There are 4 nested groupings, the coarsest first. Each group lies inside one group of the grouping before and may be the whole of it. The rows also spread widely along 11 directions, which tell nothing about the answers.
Some rows, each with its group in each grouping after it:
[-42 -14   9  -3  10  -6 -17   6 -51 -23 -43  50 -45  -2  61   7   5 -22
  14 -32 -35   9 -17  19  22  15  13]
tigu zalat mipe j777
[-22 -26  17 -33 -22  25 -14  12 -24  -1 -14  19 -42  12  11  14 -16   4
  18 -22 -36 -28   8  33 -25 -18  -2]
tigu tedo danu j519
[ -8  -8  13  12   2 -14   4   4  -4   5   2 -14   0   3   4  15   7  14
   6  -8   1  -1 -18 -17  12 -12   5]
tigu tedo rup j146
[  5 -10  29  10 -24 -29  -2 -11  -8 -19  -9   0  -8   4 -27   3 -30  18
  16 -23   4  -8 -13   9   8  11 -17]
dag Komi bufa j619
[ 47   6  28  -3  19  11   2 -31 -17  24 -10 -26  39  16 -28 -43 -13  16
  -3  12  16  15 -13   2  37   1 -27]
dag Komi pepi j649
[-26   6  23 -32  -5   9  20  42 -26  10 -30  10  15  -8  23 -43   9  21
 -11 -26  27   9  -4  24   6 -24 -28]
dag Komi pepi j551
[ 25  -6  31  25   0  -6  -6 -32  -7 -14  -9   0  -3  17 -12  16  -5 -13
   5 -11  -6 -13   6   6  18  -1   7]
dag tuse Muv j505
[-11 -16  19 -15  -1  10 -30 -11  -9   7  -6   1 -38  12   7  16 -14  21
  21 -45  15 -10 -11  14  30   7   3]
dag Komi Zoso j826
[-12  -6  17  -8   0  11   8  21  -6  12  -6  10  -1   4  21   2  28   5
 -10 -16  32  10   3  14  16 -38   3]
tigu tedo rup j886
[  3 -10   0  27  39  26 -27 -10   1   2  18   2  -9  50  21  28  21 -33
  -2 -27  13 -40  26 -28  38  10  47]
dag dabir lino j206
[  8 -21  12   5   2 -18   2   1 -14  -7  10   4  14  32 -24 -21 -28  10
   7   8   2   0 -15 -11  19   7  -8]
tigu zalat mipe j459
[ 29   7 -20  22   6  20 -16 -24  21  27   1  -7   5 -25  -5  19  28 -33
 -23  53 -27  22  33  21 -31 -33   7]
tigu zalat mog j691
[ -1  14   6  23  -2   5 -17  -4  -3  -1 -24 -25   7 -23  -7 -10  -5  18
  -8  -7 -13  -5   1   6 -14  11 -24]
tigu zalat mog j306
[-16  -2 -41  41   1 -45 -51  49  -4 -13  -1  21 -20  -7  15  45  23 -10
  -6 -16  29  47  11 -25 -14   2  19]
dag dabir dek j538
[ 14   6   4  12   5 -20 -11   9 -35   4 -36  10   9 -17  12 -14  13  -4
  -5  -1   9  51 -13   8  15  -5 -13]
dag dabir lino j915
[-18  15 -29  20  29  26 -19  -6  29  28  10 -13  12 -23  18  -4  31 -14
 -33  18   5  11  14 -11 -10  -5   9]
tigu tedo danu j519
[ -1 -12   0 -11  -2  -6  14   5   0  26  16 -17  13  -3 -16  -9  -5   9
   3  13  -5   8 -12  -4  -8 -18  -7]
dag dabir lino j206
[ -3 -17   7   6  -4   5   0 -29  20   9  21   1  -7   1 -13  16   1  -9
   0  13  -7  -7   2  11  -1 -17  10]
tigu tedo rup j146
[ 11   4  34  18 -19  21 -17 -20  -1 -10 -27 -12 -12  -4  -4  23   4   5
   0 -24 -13 -33  22  29 -12 -13  -9]
tigu tedo rup j146
[ -9   2  27  -2  17  24  -2 -31   1   6  -5 -13   0   8   6 -16 -10   7
   2 -29   3 -31  -7   4  35  18  -2]
dag Komi bufa j619
[ 27  -7  -3  -6  20  26 -38   6 -20  21  -5  13 -15  32  17  18  21 -18
   3  -6  16  14  22   5  22 -23  22]
dag Komi pepi j551
[  1 -18  14 -18   5  17  43 -30   5  26  20 -10  15   1 -11 -12  -7 -22
   2  33 -46 -20   0  12 -15 -26   3]
dag dabir dek j538
[ 31 -23  -5   2  10   3   0 -11  28  21  53   8  12  47 -33  10   3 -21
  -3  26  36  -1  20 -14  22 -29  30]
dag Komi bufa j619
[ 14  12  -8  29  21  13 -44 -22  12   7   1 -15  -3   5  -2  12   4  -4
  -6 -13  12  -5  14 -11  17  21   9]
dag Komi bufa j619
[ 11  20  13  47  17  -5 -21  -4   9 -10 -12 -20  21   9  -3   1  15   6
 -18 -29  44 -12  13 -19  30  17  -2]
dag Komi pepi j551
[ 13   5  18  24  -9 -16  21   1   7   3  -8 -17  14  -6  -5  14  13  -6
  -4   6  -8 -13   9  -7 -11 -22   1]
dag Komi Zoso j826
[ 31  -5  20  29   6   0  -6 -42   2  -4   2 -19  -1  22 -19  20 -13 -18
  12   5 -36 -39   8 -11   7  12  13]
dag Komi Zoso j826
[ -6   3  19   5  -6 -12   4  34 -34 -10 -39   2   7  -1  17 -15   3  16
  -3 -17   0   9  -8   5   1 -10 -22]
tigu zalat mipe j459
[-24   1  21  19  13  12  12  -2  17   5   2 -21   4   3  16  10  21   9
 -13 -29  22 -31  -2 -16  23  -9   9]
tigu tedo danu j519

New rows, each followed by its group in each grouping:
[-12   2  36  13  14  -2  -5 -19 -16 -12 -15 -36   3  17  -5 -13 -30  33
  18 -47  -6 -47 -26 -22  37  44 -15]
dag Komi pepi j551
[ 23 -14  22   5  -5 -34  31  14 -29   7  -4  -9  21  16 -13  -3   1  -1
  12  12 -11  11 -18 -17   8 -24  -2]
dag dabir lino j206
[-12   2   0  24  -2  -7 -13  14  11  -1  -1 -11   3  -3  -3   8   8  15
 -12 -15  29  -1   5  -6   4  -4  -5]
tigu zalat mipe j777
[ 24 -35  18  20  -5 -23 -26 -57  -9 -23  19   7 -21  38 -48  17 -54  -7
  31  -7 -26 -19 -13  -1  21  38   5]
dag dabir dek j538
[-16  -6   2  -5 -11   3 -10   0  -3  12 -12  -9 -23 -27   8  23   2   6
   7 -15 -18   5  -2  20 -21 -14  -7]
dag dabir dek j538
[  1 -21   2  -2   7   1  27  -4  11  15  31  15  16  20 -10  -6  10 -27
  -8  23  11  -1   8  -1   9 -29  19]
dag dabir lino j915
[-25 -12 -15  14  -2 -35  15  15   5   5  17 -10  -6  -8   3  23  -4  -8
  13  17 -42  -9 -14 -33 -27  -1  16]
dag Komi Zoso j826
[ 41  -7  -3 -30  -4   7 -15   3 -11  39   9  -9  21   6 -37 -33 -16  19
  -2  35  13  50  -4  18  -8 -31 -27]
dag tuse Muv j505
[ -9   4  14  13  17   7  19  16   9   5   9 -12  23  17  10  -6  22  -6
 -17 -11  21 -22  12 -19  12 -18  12]
dag tuse Muv j505
[ 15  -3   5  22  -9 -15 -10   7   0  -3   2 -11  -1   6 -14  24   2  -3
   2   3  -8  -4  12  -8 -18 -14   5]
dag tuse Muv j505
[-16 -31  26 -23   5  24 -19 -13  -9  -2  11  24 -25  44  -1  -8 -18  11
   9 -38  30 -22  -5  16  45   3   7]
tigu tedo danu j519
[ 19 -12  -9  11  26  24 -26 -60  17  24  30 -26 -13  15 -21  20 -18 -15
  14  23 -40 -25   1 -13   4  19  18]
dag Komi pepi j649
[-12   2  10   8   7   8 -17 -17  -5   6 -24  -4 -18 -24  19   6  10  10
  -4 -19   2  10  -8  20  18   0  -7]
tigu zalat mog j691
[  5  -9 -14   0  14 -11 -24  31 -46  -2 -18  29  -1  22  18 -10   3 -16
   2  15 -24  29  -3 -14  -2  -1   7]
tigu tedo danu j519
[ -5  -5 -11  12  18  -6 -27   3 -10  17   6 -44  -4   7  -7   7 -22  34
  18  -4 -21  -4 -30 -38   6  24  -7]
tigu zalat mipe j459
[ 20 -27   5 -16 -16   4 -17 -42  25  21  32   0 -18   9 -45  11 -29   6
  14  14   6   2   0  26   0 -12  -2]
dag Komi Zoso j826
[ 26 -34  -1  18 -26 -48 -21 -15 -17 -24  10  51 -16  21 -38  17 -23 -25
  13  33 -14  40  -3  17  -7  -7   4]
tigu tedo rup j886
[ -3  -7   7  -5   8  21  -7 -10  -8   8 -10  14  -9   0  15  -5   9 -14
  -7   3 -10   1  11  26   7 -14   2]
tigu zalat mog j691
[-23 -18   2  -8  -7 -17  22 -12  -5  17  -4   8 -21 -33  16  14   7  -7
   7  19 -30  29 -28  17  -5 -28   2]
tigu zalat mipe j777
[  0   4  46   1   2  -2  49  12 -22  12 -23 -28  23  -2  19  -8  22  17
  -1  -9  -7 -13 -20  -8  17 -35 -10]
tigu tedo rup j886
[ 25  17 -13   5  17  18 -11  13  -3  37 -10 -25  12 -11  16  10  30 -10
  -9  21 -12  17  16 -10 -14 -30   7]
dag Komi bufa j619
[  6 -16  32 -30  -5  17  22 -20 -24  11 -13  12 -15   8  10  -4  -9 -16
  19   2 -42 -16  -4  29   5 -22   4]
dag Komi bufa j619
[  4  -4  15  -2  -2   4  10  10  -4   6  -3   6   1  11   7   5  11 -10
  -1  -5   5  -8  12   5   4 -25   9]
dag Komi bufa j619
[  4  -2  -2  29  16 -16 -13   4  -6  -3   4 -19  20  19 -13 -12 -13  14
  -2   1   3  -2 -13 -33  17  21  -6]
tigu zalat mipe j459
[-24  -6  -1   5  30 -16  29   8  -7   8  13  10  18   6  25 -19  16 -20
 -10  11  -1  15 -20 -26  25  -7  19]
dag tuse Muv j505
[ 21   4  40  18   3 -19  23 -30  -5  20 -26 -30  -1 -26  11  23  28  12
   4 -14  22  28 -30   5  46 -30  -4]
dag Komi pepi j551
[-15 -12   9 -14 -10  -5  -9 -13  18  18  13  -7 -20 -13 -13   8 -12  29
   9 -22  32  13 -20  15  19  -7  -8]
dag Komi bufa j619
[ 23  -1  18  31   7  -1  -5 -44   3   7 -12 -13  -7 -10  -1  23  13 -12
  -2   6  -7   6  -4   9  21 -10   5]
tigu zalat mipe j777
[ -1  -5  19  -1  -3  -6  32   7  -2   9   5 -14  34   6 -18 -30  -7   6
  -7   3   2 -15  -4  -4  -1 -11 -14]
dag dabir lino j206
[-28   4  16 -16   6 -11  31  21 -27  15 -23 -24  23 -24  13 -48  -7  39
   1  -6  -8  16 -43  -6  12  -1 -34]
tigu zalat mog j306
[  8   0  13  -8   4  31  -4  12   9  19   3  -9   2  21   6   7  16  -2
  -6 -14  16 -30  31   6   0 -29  10]
dag Komi Zoso j826
[-34   7  -6   2  -4  24 -29  15  -4  10 -29   1 -41 -37  43  36  27  -2
  -1 -38  -8  -3  15  26 -21 -13   6]
dag dabir lino j915
[-14 -13   3  -3   2  -1  15  17   2  18  10  -7  -1   2  10  14  17  -1
  -3   8  -5  -1  -4 -12  -6 -32  11]
tigu tedo danu j519
[ 15  -7  14  -3   3  17 -13  -2  -3  22  -4 -24  -7   7  -2  13   7  19
   4 -10  11  -3   2   6  14 -24  -3]
tigu zalat mog j691
[  6  22   1  -1  20   9   1  36 -29  11 -19 -30  64  14 -14 -79 -15  30
 -20  14  -5  -2  -6 -29  -8  18 -41]
tigu tedo danu j519
[ 50  -4  25  61  -3 -30 -36  -3 -23 -44  -6  -8  19  65 -43  16 -23   0
  10 -13   1 -35  16 -38  17  30   4]
tigu tedo rup j146
[  3 -10  19 -18   9  17 -25 -32  -8  10   5 -19 -10  21 -22 -20 -43  30
  22 -26  -3 -23 -20   3  30  31 -14]
dag Komi bufa j619
[-36  10  -8  20  17  20 -47  -8  -8  -5 -23 -10 -31 -18  31  18  -1  -2
   3 -44 -29 -29   5  -1  -6  40   5]
dag dabir lino j206
[  0   6   6   2  17  23  -6  28 -18   0  -5  -5  15  32  13 -11   6 -10
  -6  -9 -15 -34  26 -15 -11  -6   9]
dag tuse Muv j505
[-35 -12   4  -6 -10  -5   6  14  26   4  25  -2  -3  -2 -11   0  -6  17
  -7 -17  28 -11   0   4  -9 -14  -2]
dag tuse Muv j505
[ 30  -4  20   7   6   7 -24  -3 -36  -1 -31   9  -5  21   8   1   6  -5
   2  -8  -3  14   3   7  21  -9  -2]
tigu tedo danu j519
[ -3  -6  17  24  -9 -12   8   9  18 -16   5  22  15  10 -13 -10  16  -3
 -26 -12  62   6  20  16  21 -22  -2]
tigu zalat mog j306
[-49 -11   2  -5  -1  -9  17  13  13   2  16   2  -6  -5   9  -1  -3   6
   1 -18   7 -19 -10  -5   0  -1   4]
dag Komi pepi j551
[ -1   1  34  26 -15 -17  19 -32   2 -12 -27   4   0 -29   0   5  10  -6
 -12  -4  -3   9 -11  24   9 -12 -13]
tigu tedo danu j519
[ -5   2  -1  10  15  13  -4   6  11   5  13   2  12  14   4  -4  14 -16
 -17   2  11 -11  22  -6  -2 -12  13]
dag tuse Muv j505
[ 15 -19  14 -29  17   4  29  23 -22  44  24 -31  26  36  -6 -18   3  26
  13  18   4   7 -28 -31  24 -40   2]
tigu tedo rup j886
[ 17 -12  14  21   6 -27 -40   6 -39 -18 -30  25 -25  20  14  20   7   5
  11 -30  28  36 -11   2  47   4   6]
tigu zalat mog j691
[ 20   2  23  12   4   8 -10  -1 -16  -7 -20  15   3  21   6   1  14 -16
  -7 -15  18  -4  22  15  19 -13   4]
dag Komi pepi j551
[ 18   2  -7  26   6 -29 -29 -31  -3  -8   4  -8  19  -4 -42 -29 -39  10
  -1  18 -11  27 -20  -9   2  41 -24]
dag tuse Muv j505
[ -4  -3  25  35  -5 -14  -4 -23   3 -23 -15   2  -8  -6  -4  10   0   1
  -4 -22   9 -10  -1  10  20   9  -3]
tigu zalat mog j306
[  7  -8  20 -20  15  23   2 -22 -11  21   5 -21   9  19 -12 -26 -23  13
  11  -2 -13 -21 -11   2  19   7 -11]
dag Komi pepi j551
[ 36  -1  26  13 -17   5 -17  -2 -11   3 -16 -21   3  14 -21  19   1  14
   6  -5  -2 -11  13   8  -7 -24 -11]
tigu tedo rup j146
[ -9   1  -1   1  18  46 -12 -22  15  22   7  -9  -5   0  12   6  13 -23
 -11  -6 -16 -35  28  14  -8  -6  14]
dag dabir lino j206
[  5  -7   5  -7   6  19 -35  -7  -5  15  -6  -5 -14   4  -4  -6  -3  25
   0 -21  33  18  -4  17  27  -4 -11]
tigu zalat mog j306
[ 23  10  19  15   8  27 -27 -11 -12   0 -24 -24  13  14 -11 -17 -13  15
  -6 -11  -6 -23  13   7   5  13 -21]
tigu zalat mipe j459
[ 25 -18   4   2  -2   3 -10  10 -17   8   2   6  -6  30  -4  22   8 -14
   7  16 -16  -1  13  -7  -7 -30  15]
tigu tedo danu j519
[-21 -35 -55 -13  29   6 -14  31  24  43  71  21 -14  32  12  31  29 -31
  -3  26  32  27  11 -32   8 -37  57]
dag dabir lino j915
[ 22 -22  19  14   2 -15  -6   7 -30 -20  -3  29   2  52  -8   4  -4 -19
   5   0   2  -5   7 -11  22  -8  14]
tigu tedo danu j519
[-17 -10   5  14  25 -23   3 -30  -9   2  -4  10   3 -11  13 -21  -5   1
  -2   3   7  37 -44  -4  51  19  -3]
tigu zalat mipe j459
[  6 -12   9  31  -6 -29 -27  -4  -8 -19  -4  16 -14  14  -5  28   3   0
   5 -16  20  14  -4  -5  22   1  10]
tigu tedo rup j146
[ -9  -6   8  -9  -5   4  11  36   8   6  13  20  32  20  -7 -31  15   7
 -26   1  56  10  18   8   6 -36  -7]
tigu tedo rup j146
[-33 -21 -43  12   9 -20  -9  36  14   3  44  14  -2  16  -4   8  -1 -11
  -4  25  -5   1   6 -34 -22  -1  24]
tigu zalat mog j306
[-13 -11   1 -22  -3  21  12  30   8  36  13 -24  -5  -3   8  10  19  20
   0  -1  10  -5   5   3 -11 -48   1]
tigu zalat mog j306
[  3  13  36  -6  -6  36  15 -17  14  24 -22 -32  -1 -21  13   8  20   9
  -8 -21  -1 -31  16  28  -3 -32  -8]
dag Komi Zoso j826
[ 11  11 -14   6  17  28 -41  -8  -2  25   5 -43  14   5 -20 -17 -19  25
   0  11 -26 -13   1 -16 -18  21 -18]
tigu tedo rup j886
[  6 -13  35  22 -26 -33  18  -1   2 -23  -7  13  11   9 -27  -4  -5   8
  -6 -11  36   2  -2  16  17 -16 -16]
tigu zalat mipe j777
[ -9 -14  10   4   2 -17 -21 -15 -32 -14 -18   6 -21   2  -2  -8 -29  15
  21 -15 -26   7 -29   4  18  30 -11]
tigu zalat mog j306
[ -5   2  -5  15  20  -2 -21 -23 -11  11 -10 -15   0 -12   3 -10  -8   8
   1   6 -24  14 -25 -15  12  25  -8]
tigu tedo danu j519
[ -1   6   0  -6   6   9 -15  23 -22  13 -24   9  -6  -5  27   1  20  -7
  -5  -7   2  18  10  11  -3 -21   0]
dag Komi pepi j551
[-28  12   0  16  11   1   9  28 -17  -3 -24  -8  15 -10  29 -16  13  -2
 -12  -5 -25 -16   2 -13 -13   4  -6]
tigu zalat mipe j777
[-14   4  38   1   7  10  34  27 -23   1 -26 -17  19  13  28 -14  20  10
  -7 -24  -3 -33  -4 -14  13 -20  -4]
tigu tedo danu j519
[  9   8  13  27  11  -5  -5 -15 -11   2 -35   4  -1 -23  27   9  30 -13
 -14   1   5  35  -6  14  24 -15  -2]
tigu zalat mipe j459
